The rows are grouped in 4 ways, from coarse to fine. Each group lies inside one group of the grouping before and may be the whole of it. The rows also spread widely along 16 directions, which tell nothing about the answers.
(in the rows, 128 means zero)
Known rows, each followed by its group in each grouping:
[100 155 173  99 135  57  81 135 119 102 140 123 157 151 137 119 160 146
  76 108 101  87 173 148 130 201 126] => q_786 deki rom q_654
[114 184 117 121 193 199 142 133 112 131 115 137 141  77 125  98 139 131
 139 137 160 157 162  69 129 165 154] => q_675 ged vun q_997
[146 154 130 125 206 182  98 144  98 122 146 114  81 101 138 154 142 123
 141  98 144 136 131 222 104 130 142] => q_675 ged favek q_255
[ 88  88 101 128 128 187 114 130 130 115 141 159 136  62  99 132 135 122
 132 118 169 157 145 123 132  86 100] => q_786 Kolak fakis q_939
[ 98 156 123 121 187 153 121 117 161 172 145 134  75  70 123 115 124 102
 140  47 109 131 108  94 125 127  94] => q_786 deki vulof q_526
[169 130 100 191 122 190 145 154  98  97 142 119 136 114 155 153 110 134
 142 187 155 134 137  65 154 139 161] => q_675 dup kego q_150
[ 73  98 125 114 149 148 130  92 211 160 135 144 154 104 124 170 128 145
 117 138 158 122 129  65 187 101 107] => q_675 dup Sugo q_673
[137 133 176  99 104 107 125 124 114 137 147 113  80 150 152 133  94 147
 156 116  67 148 110 146 114 193  89] => q_675 dup pefut q_757
[160 114  92 128  89 134 177 135 117 101 168 174 113 119 100 139  89  83
 168 140 135 186 129  86 101 155 110] => q_675 dup kego q_397
[125 176 100 136 130 116 127 197 108 109 197 131  60 132 140 143 100  75
 142 123  87  91 123 128  80 177  78] => q_786 deki rom q_202
[121 109 114 107 113 127  48 168 106  89 162 111 137 140 174 127 117 157
 113 135 114  90 131 133 140 134 126] => q_786 Mit Zutet q_396
[132 117 150  94 139 139 137 135 163 108 164 181 145 115  97 153 173 140
 131 167 186 110 165 144 148 132 138] => q_786 Mit kolos q_496
[116  76 112 162 134 139 157  98 130 132 134 137 128 123  89 168 162 106
  95 104 122 195 158 132 155 104 123] => q_786 deki vulof q_402
[117 162 156 102 117 127 127 168 132 119 183 176  52 106 129 140 120 126
 173 160 124  82 130 145  97 145  59] => q_786 Mit fev q_35
[196 121 138  65 108 126 116 153 137 153 140 155 140  98 134  62 127  90
  90 159 138 165 157 112 135 142 134] => q_675 ged soz q_766
[162 156 141 116 155 101 105 138 180 168 129 152 127 116 152  97 121 118
  72 108 107 124 121 111 154 130 117] => q_675 dup Sugo q_430
[ 69 117  84 156 152 175 161 129 186 152 156 146 133  99  95 157  98 109
 131 122 129 146 111  42 145 108  90] => q_786 Mit kolos q_677
[143 134 155 124 154 109 103 111 186 156 151 120  93 126 162 174 128 124
 118  77 132 117  94 170 154 145 134] => q_786 Kolak fakis q_944
[138 111 152 100 135 101 141 113 162 105 160 191 144 165  86 146 144 168
 126 117 116 143 134 153 151 140 112] => q_786 deki vulof q_526
[ 93 120 115 138 107 165  92 164 104 116 127 125 158  96 146 141  88 143
 110 176 143 138 142 141 102 117  99] => q_786 Kolak fakis q_939
[109 146 114 133 154 151 126 165 112 156 147 123  71 135 143 145 108 122
 121 144  71 152 130 144  99 115  75] => q_786 Mit kolos q_496
[127  93 107 102 134 134 161 108 168 100 176 207 138 114  54 146 124 112
 160  94 153 161 122 119 127 122 102] => q_675 dup pefut q_757
[110 108 112 113  95  66  61 116  76  87 142 147 164 137 130 162  87 155
 145 164 116  94 145  76 105  98  91] => q_786 deki rom q_202
[ 86 123 128 112 122 151 130  95 151 127 133 140 115  73 131 104  98 125
 168  52 139 166 107  74 137 183 110] => q_675 dup kego q_397
[180 138 141 114 159 151 120 130  85 147 123  97  96 129 175 167 153 133
 127 167 141 168 159 171 128 138 172] => q_786 deki rom q_202
[108 191 120 131 169  88  88 130 145 163 118 150  66 119 207 181 125 113
 104 132 129 112 130 135 120 117 101] => q_786 Kolak fakis q_944
[105 212 119 127 184 137 126 142 106 140 113 130 114 126 179 139 117 146
 132 181 114 111 164  44 116 159 122] => q_675 dup kego q_397
[ 67 111 105 139 127 133 112 112 167 140 123 140 135  82 159 175 126  98
  91 122 182 153 145 135 142 129 119] => q_675 dup kego q_150
[ 85 163 120 114 234 145 114 123 213 163 148 135 163 135 115 161 122 142
  90 105 131 101 118 121 154 125 129] => q_675 ged soz q_766
[ 92 161 116 143 134 124 157 130 173 136 144 184 111  83 103 100 101  82
 121  84 124 144 121  63 130 170  79] => q_675 ged favek q_255
[ 94 115 126  64  80  55  71 130 132 103 163 168 142 108 134 117 118 115
 126 134 132  82 154  77 121 143  82] => q_786 deki rom q_654
[129  93 145  73 104 122 112 134 127 138 178 105 107  91 113 170 118  62
 136 149 159 123 148 186  88 146 109] => q_675 ged favek q_255
[ 97 119 150  87 128 157 126 159 105 134 155 108 103 124 115  93 141 142
 122 123  72 150 157 144 121 167  84] => q_786 deki rom q_202
[123 155 155  67 161 103  97 160 214 126 179 126 161 156 152 126 134 147
  88 122 127  58 129 132 163 194 141] => q_675 dup kego q_397
[ 56 146 154 146 150  77  89  94 134 132 123 133 123 107 119 142 137 124
  94  75 100 103 146 105 137 143  80] => q_675 ged vun q_997
[147 167 131 134  89 112 123 167 150 149 138 170  88  83 166 104  86  77
 105 141 136 145 117 126 114 165  87] => q_675 ged vun q_997
[157 118 173 118 142 155 112 113 176 109 137 191 194  89  89 106 135 198
 146 137 185  96 122  96 176 117 151] => q_786 Mit kolos q_496
[148 142 176  79 157 108  99 124 141 126 161 126 136  80  88  73 142 103
 125  47 122  97 138 134 110 182 131] => q_675 dup kego q_397
[103 126 104 157 129  40  53 124 105  98 137 154 157 136 135 192 109 109
  84 124 131  90 146 145  93  88 104] => q_786 Mit kolos q_496
[110 133 142 100 125 111 110  98 159 131 134 178 116  78 149 195 117 124
 159 160 209 113 138 141 115 116 115] => q_675 dup kego q_397

New rows, each followed by its group in each grouping:
[146 164 148 153 156 145 141 115 174 123 131 113 175 115 156 163 119 138
 123 135 186 109 124  89 165 203 196] => q_675 dup Sugo q_430
[ 49 105 144  94 124 147 117 113 162 173 155  91  69  95 145 136 122 118
 150  85  92 129 117  85 146 151  72] => q_786 Mit kolos q_496
[152 113 166 141 120 144  89 161 139 140 162 120 118 108 121 126  97 151
 124 136 101  89  99 157 127 106  90] => q_786 Mit kolos q_677
[ 84 149 162 116 143  94 138  79 162 132 136 127 138 122 136 194 156 124
 132 154 170  95 165  65 165 181 143] => q_675 ged vun q_997
[149 107 139  84 150 173 148 126 153 141 150 128 142 136 100  77 133 146
 124 110  96 177 132  88 172 162 135] => q_675 ged soz q_766
[ 97 200 139 164 198 153 107 166 101 152 128  85 102 119 157 141 123 138
 104 149  84  90 148 112 102 142 109] => q_786 Mit fev q_35
[ 75 105 129 129 112 106 114 110 142 104 163 104 125 154 146 209 129 135
 136 129 130 105 134 106 152 162 119] => q_786 Kolak fakis q_939
[182 108 120  92  96 118 112 145 137 121 174 175  77  86 127  98 125  83
 145 109 138 128 123 116 132 119  97] => q_675 dup Sugo q_430
[121 138  90 126 118 102  82 135 116  88 147 156 108 120 190 157 125 118
 128 137 160 106 144  93 143 139 129] => q_675 dup kego q_150
[120 165 125 150 180 134  78 147 113 144 131 104 109  87 161 163 115 100
 103 116 136 100 131 171  89 120 120] => q_675 dup pefut q_757
[101 108  96 162 110  82  85 139  53  96 138 121 106 144 142 159 146 108
  88 138  81 130 178 119 117 104  88] => q_786 deki rom q_654
[ 96 157 174 150 170 134 103 137 154 128 138  99 188 125 108 151 121 158
  85 139 127  77 140 144 137 165 132] => q_675 ged vun q_997
[169 118 117 127 117 125 127 124 116  85 185 131 157 104  82 152  98  84
 171 118 166 108 121  89 108 163 153] => q_675 ged vun q_997
[ 75 155 122 162 156 152 102 182 105  79 162 148 149  93  84 112 136 132
 104 109 123  79 158 146 101 145  88] => q_786 deki rom q_202
[201  91 128 114  97 156 123 164 108 105 162 136 172 105  94  76 126 117
 112 159 134 144 151  99 135 129 151] => q_786 Mit fev q_35
[124  89 114  97 153 117 115 125 172 187 161 105  93 144 126 155 118  97
  91 110  65 146 119 130 142  84  77] => q_675 dup Sugo q_673
[130 142 193  84 127  94  82 142 131 121 135 164 123 126 132 101 161 162
  87 141 118 109 164 196 141 150  96] => q_675 ged vun q_997
[199 118 170  87 141 131 107 142 153 155 172 104 141 109 116 148 109 109
 136 138 149 107 111 179 103 140 157] => q_786 Mit kolos q_496
[175 157 191 111 146 137 117 126  69 142 149  85  91  68 109  99 155 101
 166 135 118  83 167  78  99 160 139] => q_786 Mit fev q_35
[139 199 126 100 170  91  87 142 144 134 129 163 175  90 134  86  99 119
 111 113 140  92 134  67 100 161 138] => q_786 deki rom q_654
[143 128 163  94 141 113 121 134 122 143 175 128  85 100  99 160 150  73
 130 146 140  99 161 175  96 131 101] => q_675 ged soz q_766
[149 153  97 182 141  92 121 100 121 114 117 174 117 116 155 191  95 106
 131 117 158 156 119 114 113 117 134] => q_675 dup kego q_397
[130 156 100 150 132 144 134 143 145  74 151 193 101  91 162 150 162 104
 137 121 209 118 147 111 159 171 153] => q_675 dup pefut q_757
[ 90 128  70 137 174 151 123 120 103 118 135 152 130 101 107 147 148 112
 125 121 134 155 167  72 125  91 116] => q_786 deki rom q_654
[ 91  75  81 123 165 200 124 116 165 132 156  94 176  98 102 131 115 122
 119  82 138 161 122  77 163 123 146] => q_675 dup kego q_150
[172 181 131 161 143 163 121 194 116 139 176 105 103  91 135 132  70 103
 154 163 113  70 102 107  83 148 110] => q_786 deki rom q_654
[ 65 170  87  99 174 162 109 173 141 159 163  96  91  74 154 120 121  67
 112 129 119  88 153  68 105 145  87] => q_675 dup Sugo q_430
[162 149 197 122 134 124 133 140 185 154 173 152  96 122  99 111  86 142
 145 100  88  95  77 150 135 164  78] => q_675 ged soz q_766
[124 204 151 125 182 130 114 130 135 135 107 186 115  79 142  73 160 132
 104 118 145 111 166  72 151 157 123] => q_675 ged soz q_766
[151 163 155 129 125 139  82 175  88  73 146 140 114 128 165  64 149 183
 126 112 100  93 142 122 159 192 132] => q_786 deki rom q_654
[111 116 154 174 181 196 129  92 117 120 122 141  95  80  94 111 170 176
 152  61 111 139 130  97 181 104 110] => q_675 dup pefut q_757
[154 136 181 159 119 113 112 133 162 130 141 124 116 132 155 115 139 161
  99  95 100 105 111 127 188 177 132] => q_786 deki rom q_654
[103 151 171 107 166 137  94  82 162 121 121 126 171 124 155 196  92 198
 166 125 187 119  99 165 139 176 164] => q_675 ged vun q_997
[ 76 135 126 167 116 127 129 120 121  93 125 129 136 140 159 166 131 156
 116 142 132 127 152  89 164 174 119] => q_675 dup Sugo q_430
[ 69 134 112 131 143 162  66 143 121 126 159  89 110  82 167 181  82 130
 165 131 148  72 107 113 100 122 105] => q_786 Mit Zutet q_396
[ 72  60 105  95  89 137  93 117 181 149 164 107 124 103 154 179  83 106
 132 105 147 151  95 140 134 125 101] => q_786 Mit Zutet q_396
[116 158 139 127 197 113  88  98 180 177 114 125 108 115 176 152 131 137
  96 102 119 108 117  95 177 112 126] => q_675 ged favek q_255
[158  99 103 119 139 148  69 179 146 114 194  89 157 103 118  91 115 100
  93  82 106  68 111 102 144 124 136] => q_786 deki vulof q_526
[133 126 119 150  87 150 116 130 127 133 119 161 115  96 179 149  75 154
 156 188 154 149 111  75 141 109 107] => q_786 Mit fev q_35
[168  68 161 162  86 145 119 150 133 138 175  80 130 138 114 176  94 132
 118 170 101 113 108 167 136 109 111] => q_786 Mit fev q_35
[151 159 115 144 157  94 137 110 191 157 137 168 114 116 138 129 106  93
 109  76 118 136 103  65 153 141 120] => q_675 dup Sugo q_673
[129 136 159 165 202 157 144 109 124 146 122 101 155 130  90 194 147 144
  98 141 134 143 157 191 117 119 146] => q_675 dup Sugo q_430
[122 143 142 152 125 102 126 142 127 128 151 167  59 112 150 207 161  97
 118 175 164 107 160 182 116 110  96] => q_786 Mit kolos q_677
[161 129 139 112 179 148 153  98  86 128 142 121  75 101  93 105 194  91
 142  65 108 177 176 109 131 152 148] => q_675 dup kego q_397
[136 169 140 129 119  80 115 137 110  96 147 135 126 155 161 150 112 131
 139 131 120 109 134 100 115 205 142] => q_786 Mit kolos q_496
[ 92 138 137 120 150 144 132 119 177 127 146 129 145  89 128 155 129 101
 117 108 183 123 136 131 142 187 145] => q_675 ged favek q_255
[142  96  97 140 139 131  74 143  98 126 154  80 158  84 119 145 138  68
  84 127 140 100 162  98 117  87 145] => q_786 Kolak fakis q_939
[158 100 190 113 140 112 102  73 159 146 125 170 107  99 127 167 163 169
 141 134 160 108 132 146 177  80 118] => q_675 dup pefut q_757
[105 162 112 113 146 169 120 151 114  96 137 172 119  80 134 103 145 120
 133 125 174 147 160 126 127 168 127] => q_675 ged vun q_997
[ 92 128 134 152 176 179 158  80 125 123 130 123 146  85  75 158 124 120
 162  81 163 170 134 110 123 161 145] => q_675 ged soz q_766
[ 94 151 126  42 178 141  63 174 130 124 186 111 117 131 133 111 111 150
 147 113  93  73 123 141  94 144  95] => q_786 Mit kolos q_677
[ 91 115 129 142 154 129 117 114 137 146 149 116 112 120 113 163 137 128
 126 123 100 105 139  78 143 100  96] => q_786 Mit kolos q_496
[117  98 136 126 134 104 106 115 193 114 148 139 181 145 133 177 162 138
  68 121 168 114 145 150 186 139 159] => q_786 Kolak fakis q_944
[123 142 152  86 150 154 106 161 108 129 175  68 120 109 128 106 139 120
 135 127 100  78 152 100 117 181 129] => q_786 deki vulof q_526
[142 150  91 142 111  81 116 135 134 109 152 155  95 134 164 107 102  83
 123  52 100 155 105  68 134 189 128] => q_786 Mit kolos q_496
[128  84 177  88 103 199  74 162 121 115 169  64 130  95 151  99 127 177
 147 135 130  94 122 162 155 161 134] => q_786 Mit fev q_35
[115 113 161 124 111 102 108  83 114 134 127 145 118  85 125 199  95 126
 169 148 164 124 128 144  92 112  96] => q_675 dup pefut q_757
[157 124 136 175 127 178 145 154 128 113 148 142 124 137 125 144 112 165
 136 153 118 148 113 134 148 135 129] => q_786 Mit Zutet q_396
[157 165 146 145 130 102 122 122 133 108 131 190  94  97 162 167 150 119
 138 153 187 102 148 124 139 142 134] => q_675 dup pefut q_757
[ 81 112  66 132 165 110  90 130 115 111 151 147 117 153 138 192 142 132
 106 140 109 120 156 107 140  65  92] => q_786 deki rom q_202
[ 58 148  99 129 161 174  98 149 129 123 167  80 104  97 158 195  97 101
 151 126 156  99 120 144 103 160 116] => q_675 ged vun q_997
[ 69 150 120 174 124 129  86 148  82  82 152 145  61  88 142 113 150 126
 143  81  99  76 146  71 136 140  71] => q_786 Mit Zutet q_396
[211 135 149 126 129 155 132 147 103  77 175 175  90 103 101 102 148 130
 184  97 155 129 120 144 130 160 152] => q_786 Mit kolos q_677
[ 50 131 134  76 148 121 150  95 166 140 136 160 140 107  90 116 124 126
 133  88 115 166 151  83 121 170  84] => q_675 dup kego q_397
[124 149 127 175 100 132  85 166 131 112 127 137 187 108 167 155  47 166
 114 189 151  92 104 116 117 135 116] => q_786 deki rom q_202
[148  65  87 121  91 134  93 143 140 130 163 119 145 100 135 140  98  90
 104 145 138 128 125  95 144  83 111] => q_675 dup Sugo q_430
[131 123 149 144 169 151 118 118 121 146 145  94 108 126 120 161 154 143
 126 133  99 107 145  97 153 106 122] => q_786 Kolak fakis q_939
[ 94 132  61 121 145 135  77 153  75  43 173 167 137  84  92 114 107  84
 151  67 154 115 142 125  76 139 106] => q_675 ged favek q_255
[121 150 166 142 185 127 154 118 146 157 148 134  80 142 105 172 170 137
 115 122  89 121 149 151 142 127 101] => q_786 deki vulof q_402
[ 90 123 116 160 131 169 146  93 156 158  83 168 145 102 154 169  98 170
 126 165 158 205 124  82 159  99 114] => q_786 Kolak fakis q_939
[ 99 139  83 143 158 119 144 124 198 154 147 162  95 141 160 216  98  93
 109 118 147 165 103 157 131 122 103] => q_675 dup Sugo q_673
[ 94 130 131 175  76 155 108 181 142  85 180 139 102  93 144 156  88 125
 146 134 147  72 101 144 125 160  77] => q_786 Kolak fakis q_944
[128 130 111  85 103 103 122 132 176 116 146 159 155 148 160 103  83 133
 117  77 120 180  96 111 146 212 140] => q_786 deki vulof q_402
[101 157 158 174 112 124 137 119 113 100 123 164 161  59  95 144 100 115
 140 139 183 114 151 113  87 170 111] => q_675 dup kego q_150
[139 125 126 104 110  71 123 119 147 124 138 219 121  99 110 104 171 101
  93 135 141 126 177  70 153 103  94] => q_786 deki vulof q_526
[155 119 117 118 121  83  74 138 120  78 153 141 160 136 145 120 143 118
  89  77 139 119 141 149 142 168 164] => q_786 deki vulof q_402
[146 139  89 171 111 100  80 129  70  74 141 176 133  93 137 177  88 120
 165 152 169  99 129  96  90  90 116] => q_786 deki rom q_654
[ 93 132 153 144 122 122 107 109 158 153 117 116  91 133 202 165 135 163
 115 136 116 123 126  89 188 150 119] => q_786 Mit Zutet q_396
[155 130 137 200 116 169 149 141 137 152 144 120 101  51 113 117 108  85
 131 108 131 128 110  78 137 133 113] => q_786 deki rom q_654
[160  87 134 116 113 161 143 123 151 152 161 111 141 110 106 155 101 107
 136 160 141 157 120 116 142 126 130] => q_675 ged vun q_997
[132 140 134 118 115  93 122 139 153 164 127 165 111 106 130  86  94  95
  84  95  80 168 120 117 112 142  71] => q_675 dup pefut q_757
[142 154 121 153 193 202  92 160 127 139 156 108 104  61 141 130 139 132
 139 130 148  61 125  94 142  88 133] => q_786 deki vulof q_526
[169  99 132  75 137 125  84 125 164 142 154 142 201 123 100 100  77 147
 116 140 123 116 108  88 142 101 127] => q_675 ged soz q_766
[145 182 147 135 186  62  92 111 120 109 165 132 108 147 123 190 133 109
 137 100 121  60 131 132 110 151 133] => q_675 ged vun q_997
[118 113 104 111 132 125  95 169 150 143 179 126  78 136 142 134 103 105
 102 109  71 116 111 153 125 105  59] => q_675 dup Sugo q_430
[161 145 219 139 161 123 150 127 158 144 176 105 105 106  72 129 177 114
 121 112 105  48 148 119 149 171 121] => q_675 dup pefut q_757
[113 105 138  91 107 144  84 138 111 135 136 136 142  79 129 129  85 138
 140 164 138 126 133 140  93 103  82] => q_675 dup pefut q_757
[ 96 137 124 129 122 123 117 106 109  92 161 138 123 103 108 154 100 122
 186 113 139 101 126  57 119 163 107] => q_675 ged vun q_997
[ 68 134 132 204 129 154 125 102 103 119 123 105 130  91 133 212  89 142
 166 147 157 115 122  87 112 132 115] => q_786 Mit kolos q_677
[186  82 154 151 106 125  94 132 121 112 195 111  95 119 105 164 119 116
 155 139 114  54 109 112 157  92 104] => q_675 ged soz q_766
[133 129 119  72 149 140  82 152  75 119 139 149 132 107 112  89 118 143
 131 128 101 150 154 151  82 106  97] => q_786 deki vulof q_402
[133 144 116 124 144 133  90 121 158  79 159 163 127 119 168 174 100 156
 175  96 187  95  90 135 148 159 150] => q_675 dup Sugo q_673
[175 124 118 136  95 112  78 185 130 104 153 141 158 123 156  62 119 124
  67 134 104 101 135  81 162 140 132] => q_786 Mit fev q_35
[150 127 141 133 161 146  84 151 155 162 123 116 142  92 157 122 144 124
  54 116 141 133 137 188 145 109 143] => q_786 deki vulof q_526
[125 148 127  99 119 146 127 173 149 121 192  91 126 119 145 128  98  99
 148 145 129  83 123  74 119 207 135] => q_786 Mit fev q_35
[136 128 110 134 188 170 101 132 116 170 119 101 132 104 133 124 110 134
 101 107  94 165 124 128 119  86 125] => q_786 deki vulof q_526
[ 78 201 131 137 188 130 115 171 128 136 134 113 136 121 141 122 130 112
  77 112 106 116 158 140  90 196 125] => q_786 Mit Zutet q_396
[139 125 130 161 116 195 111 170 134  85 138 155 124  97 170  94 160 170
 106 150 162 116 148 113 201 148 141] => q_675 dup kego q_150
[122 135  94 158 161 217  83 168  86  72 155 117 148  91 131 131 105 168
 165 127 153  97 118 114 123 116 140] => q_786 Kolak fakis q_944
